The rows of a group lie close to one hidden flat surface of 9 dimensions, which passes through zero. Surfaces can cross.
Some rows, each with its group after it:
[ -4  -8   4  16   2  39 -31 -24 -21 -26  -4 -15  -9 -36  -2 -46  -1  -7] : z250
[  6 -15  -3  23 -23 -12  14  10  13 -34  -6  -4  16 -17 -29   5   7 -13] : z557
[  1   9  -5   6  12  -1 -20   6 -10 -16  30  21  -7 -66   2  15 -12   5] : z815
[ -4 -10  14  -6  -3  -3  10  20  17 -18 -20   0  -2   1 -15   2 -16  11] : z524
[  5  11  30  -9  14  -3  13  33   0   2  -4  23 -19   7 -21   8  -5  -8] : z609
[ -8 -32 -37 -28 -21  19  -8 -27 -10  -8   8 -42   5 -26  14  11  17 -12] : z557
[  5  53 -47  16   6 -34  12  11  -4  40   8  25  -5  21  16  -1  -3  24] : z947
[ 26  14  30   8  40 -20   5  -2  21  19  22  37  26  29  11  -1 -21  -8] : z947
[ -8   9  54 -21  13  30  -8  25  -4   8   4  24 -16  10  -9   0  -9 -10] : z524
[ -1 -36   5   6   2  -6  -7  13 -19 -20 -20  13  14  25   4 -15 -16   2] : z932
[-21   9  14 -12  -7  12  -4  19   9  16   8   3 -11 -12  -6  14   3  12] : z524
[-13 -23  10  -9   2  -9   0  20  26   8  13  -1  18 -12   1  21  -9  16] : z571
[ -1   5 -21 -30  -9  19   8  21  -3  12  -4  -8 -14   5 -11 -11   4 -12] : z557
[-19 -37  -6  -7   1  -8   8  37  27  25  -5 -16  16  10 -13 -12   0  19] : z947
[ -3  24  32 -17  30  14 -13  -1  -6  59  41  26   0  22  23   9   7 -11] : z947
[ -8   9  20   6  -1  29 -16  -3   6  10  16  10  19   6   2 -25  -4  -5] : z815
[  4  14  23  15   1  19  -3  -7   7  -1  10   0  -4 -15 -19 -18  15 -17] : z815
[ 15 -11 -32  -5   1  -1   8   8  -9   6  12   0  11   0  -8 -17  12 -27] : z609
[ 17 -27 -26  23  -9 -35  18  30  -5 -23  -4  22  32  13 -16  -2  -8 -13] : z815
[  1  -6   7 -13   2   2  11  -3  22  -4 -13 -21  -6  -4 -10   2  -1   5] : z524
[  8 -38 -40 -12  10  -2 -22  -4 -49 -37  -3  -2 -12 -40  18   0 -15  -4] : z932
[-32 -12  27 -37 -23  43 -26  -2   3 -18 -11  -4   7   5  24  10 -30  20] : z571
[-15  -8  -8  10 -21 -10   9  11  32   5   0 -13  21  -5 -11   7   4  18] : z250
[  9  16  -9 -13   1   6  18  43  -8   0 -26  22 -15  32 -21 -30 -16  -5] : z932
[ -4  17 -26   5 -13  -7  10  12  12  19  15   1   7  -7  -7  -1  12   1] : z524
[ -4   1  35  29  15  10  -7   8 -10  -2 -14   0 -24  -7 -23 -34  10  -1] : z932
[  6 -15  -2 -51   9  23  -8 -16   6  26  42  -1  30   9  28  23  -2 -28] : z609
[  3  10   4   3   3  -6  -7 -26  14 -11   6   1  14  -8  17  14 -17  13] : z947
[ 22  50 -27   8  -1 -13  14 -10  18   0  19  16   4 -14  -4   4  -6  -6] : z947
[-21 -47  20  -1 -19  -1  -5  34 -13 -25 -12   2   3  -9 -11  17  -3   3] : z250
[-13  -2  27   3  25  -4  -6  13  11  20  -2  -3 -21 -15  -5  -2  -2  25] : z609
[ -8  27   7   3 -17   0   7  -9  13  -8 -12  -2  -8   5   1  17  -3  16] : z571
[-29 -49  10 -36 -12  27 -14   2  10  18   2 -25  27  20  20   2  -2   7] : z557
[  8  22  -7  -2  10  -6  -2  -8 -31  18   3  16 -19  19  17   8   7  -6] : z557
[ 17 -20  32  20  34 -16   5   7  11  21   4  20  28  47   0 -29  -7  -9] : z557
[  7   3  11 -21  13  15   5  -7  24  -5 -10 -16  -7  -4  -9 -14 -15   3] : z524
[ -7 -17 -27   5 -33   2  17  43  20   0   8   1  27  -1 -32 -13  10 -13] : z250
[ -2   6 -10  27 -13 -31   6   9 -12 -22 -19   6 -17 -15  -8  21   0  21] : z557
[ 17  -7 -23 -26  -5 -12  13 -12  -8  -5  -1   2  12  30  19  24  -6 -16] : z932
[-16 -24  -6   6 -15 -11   4  25  19 -11   3  -8  13 -28 -17  11  -2  15] : z250
[ 12 -14  -4 -15   7  14   0 -16  -7   0   7  -8   7   7   4  -9   6 -26] : z557
[ 10 -18   5   4  21 -42  27   6  37 -13 -39 -16  -5  15 -11   6 -21  32] : z524
[ -6  19 -11  -5 -25  22   6  10  -3 -27 -20 -12 -27 -26 -26 -13   3  -2] : z250
[ 15   2  13  -7  -8  -2  17  21   6 -19  24  23  10 -22 -27  30   5 -36] : z815
[ -5 -20  55  16  14  -9   7  22 -14   0 -35  11 -17  45 -11  -6   2   4] : z250
[-26 -19  19   1  14 -14  -1  12  -2  18 -28 -28 -40  -6  -3  11  13  39] : z571
[ 11 -13 -37 -24  -8   7   3 -10   0 -12  -3 -10  20   8  11  -7 -13 -10] : z932
[ 23  -9 -24   7   4 -21  19  15 -13  -6  -2  11   6  13 -13  -8   6 -23] : z250
[ -7  26 -23  -2 -16 -18  23  17   5   5 -21 -10 -33  -5 -14  20  13  19] : z932
[ -1  -8  -7   9 -11 -13  -2 -11 -15 -14  -4  -3   0  -2   8  18   8   1] : z557
[ -6   0 -27 -29   3   5   1  16   2   6  -3  -4  -7  -2   8  -2 -17  13] : z571
[  3 -39 -10 -16   5   0   9  35 -44  -7 -24  -6 -36   2 -19  -8  18 -21] : z609
[ 17   2  24   3  25 -15  23   0  36   8  -1  -9  -5   1 -24  -2   4  -5] : z524
[ 11  27   5  -8  11   6   4  -4   5  -2  -5   8 -11   7  -2  -7 -12  -2] : z557
[ 16  -6 -53  -2 -18   3  13  23  -8   2  19   9  25   1 -19 -27  11 -37] : z609
[ 12   8 -18  24   0  -3  -2 -17 -14 -18  -8  -5  -8 -13  -4 -23   7  -7] : z815
[ -6  -6   9  -8 -25  10   1   4  -4 -29 -15   2   3   6  -3  11 -10  -3] : z571
[  8  -5 -19 -14 -15  32 -12 -24 -17  -6  10  -4  21  14  14 -26   1 -31] : z524
[-19 -19   6  -4 -27 -16  -1  45 -12 -28   7  26   4 -27  -9  53  -9   7] : z932
[-22 -28   5  -9 -12  -1 -10  17   1   2   6  -5   9 -15   5  23   2  12] : z571
[-20 -21  31  -9 -13   1  -5  13  23  -7   6   4  21  -4   3  31 -13  14] : z571
[  5 -11 -11   9 -14 -13  11  16 -19 -19 -20   8  -2  18 -10  -1   1  -9] : z609
[ -2 -21  -6  14   3 -16   1   4 -17  16  -2   1   4  23   6  -3  15  -2] : z947
[ 14 -22   3  22   1 -35  22 -25  13 -11  -7 -32  -1 -12 -14  26  31  -8] : z815
[-11 -12 -13   0  13  18  -6  17   3  33  -3 -19 -10   0 -11 -49  12   6] : z947
[-15   1  42  23  20  11 -20  13  17  31  25  23  24   8   2 -25  -7  11] : z947
[  5   4   2  -2   6  14  -7  -2 -16  -1  -2   4  -6   1  -1 -19   0 -13] : z250
[ -3  23 -39  -7 -21   9  17  24  22  -7  -8 -12 -10 -27 -30 -17  -1   7] : z932
[ -8   5   0  22 -11  -2  -6 -18  15 -10  -1 -12  11 -17  -1  -3   2  13] : z609
[-12  18 -27  -1 -32  -1  -3 -11 -23   8  10  -7 -12 -10  12  32  27  -3] : z947
[-25 -11 -35   9 -23 -16   1  28  22   4  -5  -9  19 -14  -2   0  -9  41] : z609
[  9  17  23  18  33 -11 -10 -20   2  10  14   5 -15 -25   5   4   4   6] : z524
[ 13   5 -23 -16  30 -29  14  19  -5  22  -3  10 -20  10   7   9 -10  11] : z815
[ -3  -1 -40  23  11 -18  -7  36 -13  -4 -12  16  -6 -21  -8 -38 -21  28] : z815
[ -4   6  29  12  10 -29   4  20   3  26  35  32   8  -1   0  49  15  -5] : z571
[  4 -13   3   7  -9  -9   9  -5  -6 -10 -15  -9   0  14  -7   3  10  -9] : z815
[  2   7 -12  -9 -16  15 -13 -20  -1 -26  18  -6   4 -46   4  19  -2 -10] : z250
[  2 -31  17  19   4 -11  -2 -25   2  -2 -18 -11  24  45  15 -13   0   3] : z932
[ -5 -16 -11 -10   8  21 -12  11 -13   9  12  -6  -5 -17  -2 -23   5  -9] : z571
[ -1  11   6   7  10   2  -3  10 -13   5  -9  10 -16   7  -3 -16  -2   4] : z609

New rows, each followed by its group:
[ 16  58 -18   5  13 -16  19  25  14  27  26  25 -18 -23 -22   3   6  -3] : z932
[  1   2  18  -4   3 -23   7  10  17   8  16  21  20  13   9  40 -12   9] : z571
[ -2  12  -1 -40  11  27 -14 -19 -27  -8 -13 -13 -44 -16  18   5 -10   2] : z557
[-18 -18   8  29 -19 -37  -8 -13 -13  -2 -11   7  22  34  32  39   1  27] : z557
[ 36   4   9  33  32 -26  13  -9 -23 -17  -1   6 -32 -27 -28  -4  22 -29] : z815
[-19  28 -12   4 -23  -3  -6  10 -32  17  15  12 -26 -17   5  34  28   2] : z571
[-12  -2 -29   7 -10 -16   0   6 -15  15 -11  -8  -7  12  10   1   9  19] : z947
[  1   8  40  10  30  -2  -6   1   6   6  -2   7 -20  -6  -6  -4  -6  12] : z250
[  7 -34  -2  25 -13 -27   6   6 -12 -45 -29   3  13  10  -8   5 -10   3] : z524
[ -9 -12  53   8  33  12 -21   5 -15  -4 -13   7 -28  -8  -1 -16 -10  14] : z250
[ 39  -8  -8  23  15 -41   3 -29 -41  -8   5  34  25  54  31  14   0 -32] : z571
[-25  12   8   1 -20  13  -7  36  10 -11  17   8 -11 -57 -26  18   0  13] : z932
[  1  29 -14   4   7 -10  -2 -11  13   7   5  10   5  -1  16   1 -19  23] : z947
[ 17  -7  17  25  15 -18   2 -23 -23 -29 -38  -5 -29  12  -2  -8   2   2] : z250
[ 14  30  -1   3  42 -14  -6 -41 -14  38  10  -7 -31   6  28   1  13   8] : z932
[ -3 -34  -4 -30 -15  10  14 -15  16   3 -16 -39  11  27   2   7  11 -10] : z524
[-15 -10 -16  21 -22   4 -11  -8 -15 -20 -22 -22 -13 -20  -5 -16  11  13] : z609
[  1 -27  15  18   5  19 -18 -23  -8 -21   0 -18   5 -23  -7 -31   8 -13] : z932
[  6  29  -3  -5  -9  14  15 -14  17   6  -1 -24 -21 -14 -20  -4  23 -11] : z932
[ -2  44  31  -5   4  -4  22  14  23   8 -21   4 -38   7 -22  16   0  16] : z250
[-15  15  19  15   1  -4 -12   1  14   3   6   9   0 -15   5  10 -10  27] : z557
[ -7 -18 -10   3  -8  -4  -7  -7  -6 -11  -3 -14  -2 -19   5  12   5   7] : z557
[  4 -14  -7  25   1  -4 -13   9 -11  -9   9  28  36  15   7 -27 -17  -4] : z815
[-17  -6   2 -12  -9  44 -21   7 -12  18  17   4  16  10   6 -32   2 -14] : z250
[-14 -15  -5  27  -2   7 -17  -2 -19  -7 -23 -13 -10  -3  -1 -41   4  15] : z947
[ -9  11   7   6   1  12 -14  -8   7  -1   5   0   3 -15   6  -9  -8  11] : z947
[  3   4   7  30  25 -26  -3  -5  19   8   1   7  12  -1   5 -11 -13  26] : z557
[ 14  12  18  -8   1   9   8 -21   4 -15   0  -9 -15 -11 -12  12   8 -19] : z609
[ -3  -8  11 -35  13   2  12   0  10 -12 -42 -29 -42   1  -5   8 -14  20] : z524
[ 2 -8 10 -7 17 -2 -5  2  3 11 10  9  8  8 10  1 -7 -1] : z571
[ -5  -3   8 -23  33 -13   6  40   6  65  18  29  13  54  16   1  -9   8] : z250
[  4   8 -31  -2 -10   1  -2  46  -8 -14   8  36  13 -14 -13 -16 -27  -1] : z815
[-12  14   1 -13 -10  26  -8  -4  -1  29   6  -1  10  34  14 -18   4  -1] : z250
[  1 -20  -7   9   6   7 -15 -38 -12  -2  -1 -27   2  -7  15 -17  12  -3] : z947
[ -2 -11  -9  -2   9   3  -6  11  -4  11   4   4   8   2   1 -17  -2   0] : z250
[-11  21   9  14  -1  -9 -10  -3  14  14  19  19  17   3  18  18 -13  21] : z947
[-28  29  -5 -42 -41  30  -5  11  12 -17  -9   4  -5  -5  13  30 -30  27] : z571
[ -8  37  26 -14 -33  28   7  12  19 -18   3  16   1  -1 -18  15  -7 -10] : z557
[-11 -16  13 -17   4  16 -16  -8  -6   6   3  -8  -2  -3  13   3  -3   4] : z557
[-14   0   8  14  -8 -10  -9  16 -20   7   8  21   0   3   5  18   3   7] : z524
[ -2 -16  -4  -4  -6  -2   2  16  -5  -5   5   5   8  -3  -6   4  -1  -8] : z250
[  8  29  -2 -32  10  14   0 -39  29  16  21 -17   2 -13  20  18  -6   1] : z609
[-10   2 -14   1 -19  -4   8  22   4   9   3   1   8   5  -6   5   9   3] : z557
[ -4  -9   9 -25  41  21 -22  -8 -14  26   8  -7 -20  -8  20 -18  -7   7] : z557
[-17  45  52   7 -19  22  -9  -8  20   6  24  18   3 -10  -2  27   5   0] : z571
[-23 -23  -8 -31 -21  12  -2   7 -11   4 -11 -26 -18  -3   7  25  13   9] : z947
[-13  -1   4  18   3  12 -17  -7 -21  -3 -25 -11 -21  -1   3 -35  -1  19] : z815
[  3   9 -13  14   2 -13  -1  -6 -11  -2 -16   6  -3  19  13  -8  -9  13] : z609
[ 21  43 -20  33  17 -25  16  17  33  14  23  23  12 -21 -24 -23  -6   4] : z524
[ -7  53 -19  25 -35 -16   8 -32  59  -4  12   0  44   3  14  20 -16  34] : z557
[-23   3  37  37 -22   8 -20 -22  20 -20   4  -4  22 -16   2   6   0  19] : z609
[-19  18 -13 -31   8  28  -9  29   0  18  -2  -2 -31 -24  -2 -17 -15  24] : z250
[ -5  29  16 -10 -24  33 -10 -10  12 -13  20  19  21  -2   6   5 -15 -12] : z571
[  8   5  -5  -7  35 -14  -2 -21  -5  22  -6 -10 -19   9  20  -3  -3  15] : z609
[  1  11   7  24 -11   9 -15 -23 -30 -20  -4   7 -10 -10   5  -5  11 -11] : z947
[ -9  -7  26   4   9   7  -8  24 -17  11   9  16 -14  -8 -10   1   8  -6] : z557
[ -8 -21 -11  -9 -30  17   0  -1   5 -10   2 -15  24   8  -1  -1   6 -12] : z524
[ 17  -5 -35  33  -2 -22   0 -23 -18   3  17  -2  17  -4   7  -7  24 -17] : z571
[ -2   7  29 -11  -3   6   3  -6  13 -12  -2  -6  -9 -12  -7  22  -1  -1] : z609
[ -3  -8   3  -8  -9   3  10  33   1  -4   0  11   0  -5 -22   4   4 -12] : z609
[ -6  15  12  -4  18   8  -9  -7  20  25  21   0   3 -13   6  -5  -4  12] : z609
[ 33   1  14  17  21 -16  13  21 -13  -2   8  45  19  34 -14 -17  -8 -34] : z932
[ -8   5   2  -8  -7  19 -14 -15  -3  -2   6  -7  -1 -10  13   2  -2   4] : z250
[-10 -18 -12  29 -13 -14  -3  16  -6 -10 -10   3  11   1  -6 -12   1  13] : z609
[  4 -26  52 -35  25  27  -4 -20   6   5 -12 -11  -4  35  11  -5  -9 -14] : z524
[-22 -48  46 -13  22  -3  -6  19  16  15  11 -19  -8 -33 -10  28   9  12] : z609
[ 10  13  11 -25  11  17  -2  33  27  20  61  40  41 -18 -10   5 -16 -30] : z571
[  9   3  -2   8  -3 -18  14  -9  12 -15 -19  -5   4  16  -2   3  -7   6] : z571
[  4 -15  16 -27  30 -10   4   5  18  27   7   5  12  27  20  14 -18  10] : z947
[ 13 -12 -12  15 -20 -17   7 -15 -15 -28 -14   4  19  27   6   8  -1 -12] : z609
[ 14  14 -24  -5  29  -8   0   4   6  13  18   6  -6 -25  -1 -13  -8   2] : z250
[-29  -4   4 -25  -7  48 -35   2 -20  15  19  -4  -7 -26  15 -10   1   3] : z571
[-13 -24  21 -30   6   2  -1  10  40  -8 -15  -8  20  12  11  13 -39  32] : z571
[  2  16  17  14  10   1  -2 -24   9  14  -7  -6  -1  20   9 -11   3   7] : z250
[ 12 -15  20 -11  11  -4  -5   6 -30 -28   4  20 -16 -18  -2  28  -5 -22] : z250
[  7   0  16   1  13  -2   0  -5  -1 -19 -15   3 -11   0  -3  -4 -15   4] : z557
[-12 -27   3   4  17 -13 -18 -11   0   9   6  -7  14   2  26   8  -8  23] : z250
[-23 -22  25   7 -10 -18   3  23  15 -46 -39 -10 -18 -30 -14  28 -25  48] : z524
[ 10 -58 -12  17  -2 -27   4 -13 -31 -22 -18 -20   5  10  -1   4  20 -17] : z609
[  7 -26  13 -29  15  -3   9 -18  -4 -10 -15 -34 -33 -16  -2  30  15  -8] : z609
[-15  10  17 -35   3 -11   4  11  -4  -1 -16   3 -37  -4  16  59 -16  30] : z250
[  7  -8   5  15  -3  11  -3   7  -7  -9   4   6   8  -6 -18 -27   7 -23] : z250
[-11  13   8   8   3  -2  -3   2   9  14   4  -1  -5  -8   0   1   2  15] : z932
[  3 -11  -6  -7   1  -8   7  21  21   2  20  11  24 -11  -8  10  -7  -5] : z571
[  3  -8  -3   9  -8  -3  10  17  10  -7 -14   7  18  22 -13 -24  -8  -1] : z932
[ 11  32 -57   0   6 -11  15  17  16  24   5   3  -1  -7  -9 -28  -6  11] : z609
[-14   3  -9  -7 -31  12   2   9  -1  -7   6  -6   1 -17  -8  16  12  -6] : z557
[ -1  15   9  32 -14   6  -8 -11  -8 -16  -6   7   3   1  -5 -17   1  -2] : z609
[ -6   9  -6  15  -6   2  -4   4  -1  -6  -9   1  -5  -8  -6 -18  -5  10] : z947
[ -5  16  29  -5 -14  19   0   6   9 -20   9   7  -9 -31 -21  17   2 -13] : z250
[ 11  13 -29   1 -35  12   4 -21  -2 -26   1  -3  21   3   0  -3   3 -23] : z609
[-16  -9  41   3 -13  29 -29 -31 -24 -15  -1   3   5  14  25   8  -1  -5] : z609
[ 16  39   3 -26   5  -9  19   7  14   6  -1  28   2  34  10  24 -24   2] : z609
[ 16 -13 -10  14 -22  -7  13 -17  13 -19   8  -7  36   5 -11   3  14 -31] : z557
[-16  11 -53 -18  -3  17 -14  -2  -2  26   3 -23 -13 -18  18 -23  -2  26] : z609
[ 21  13  -2   1  -5  -4   8 -49   1 -23  -8 -14   1   7  11  15   6 -17] : z609
[-5 -4  8 -6 -8  4  4 17  5  9 10  8 13  7 -7  5  4 -9] : z250
[  2   6  25  10  -2  26 -10  13  -9  -1  11  31  20  23  -7 -31  -8 -24] : z815
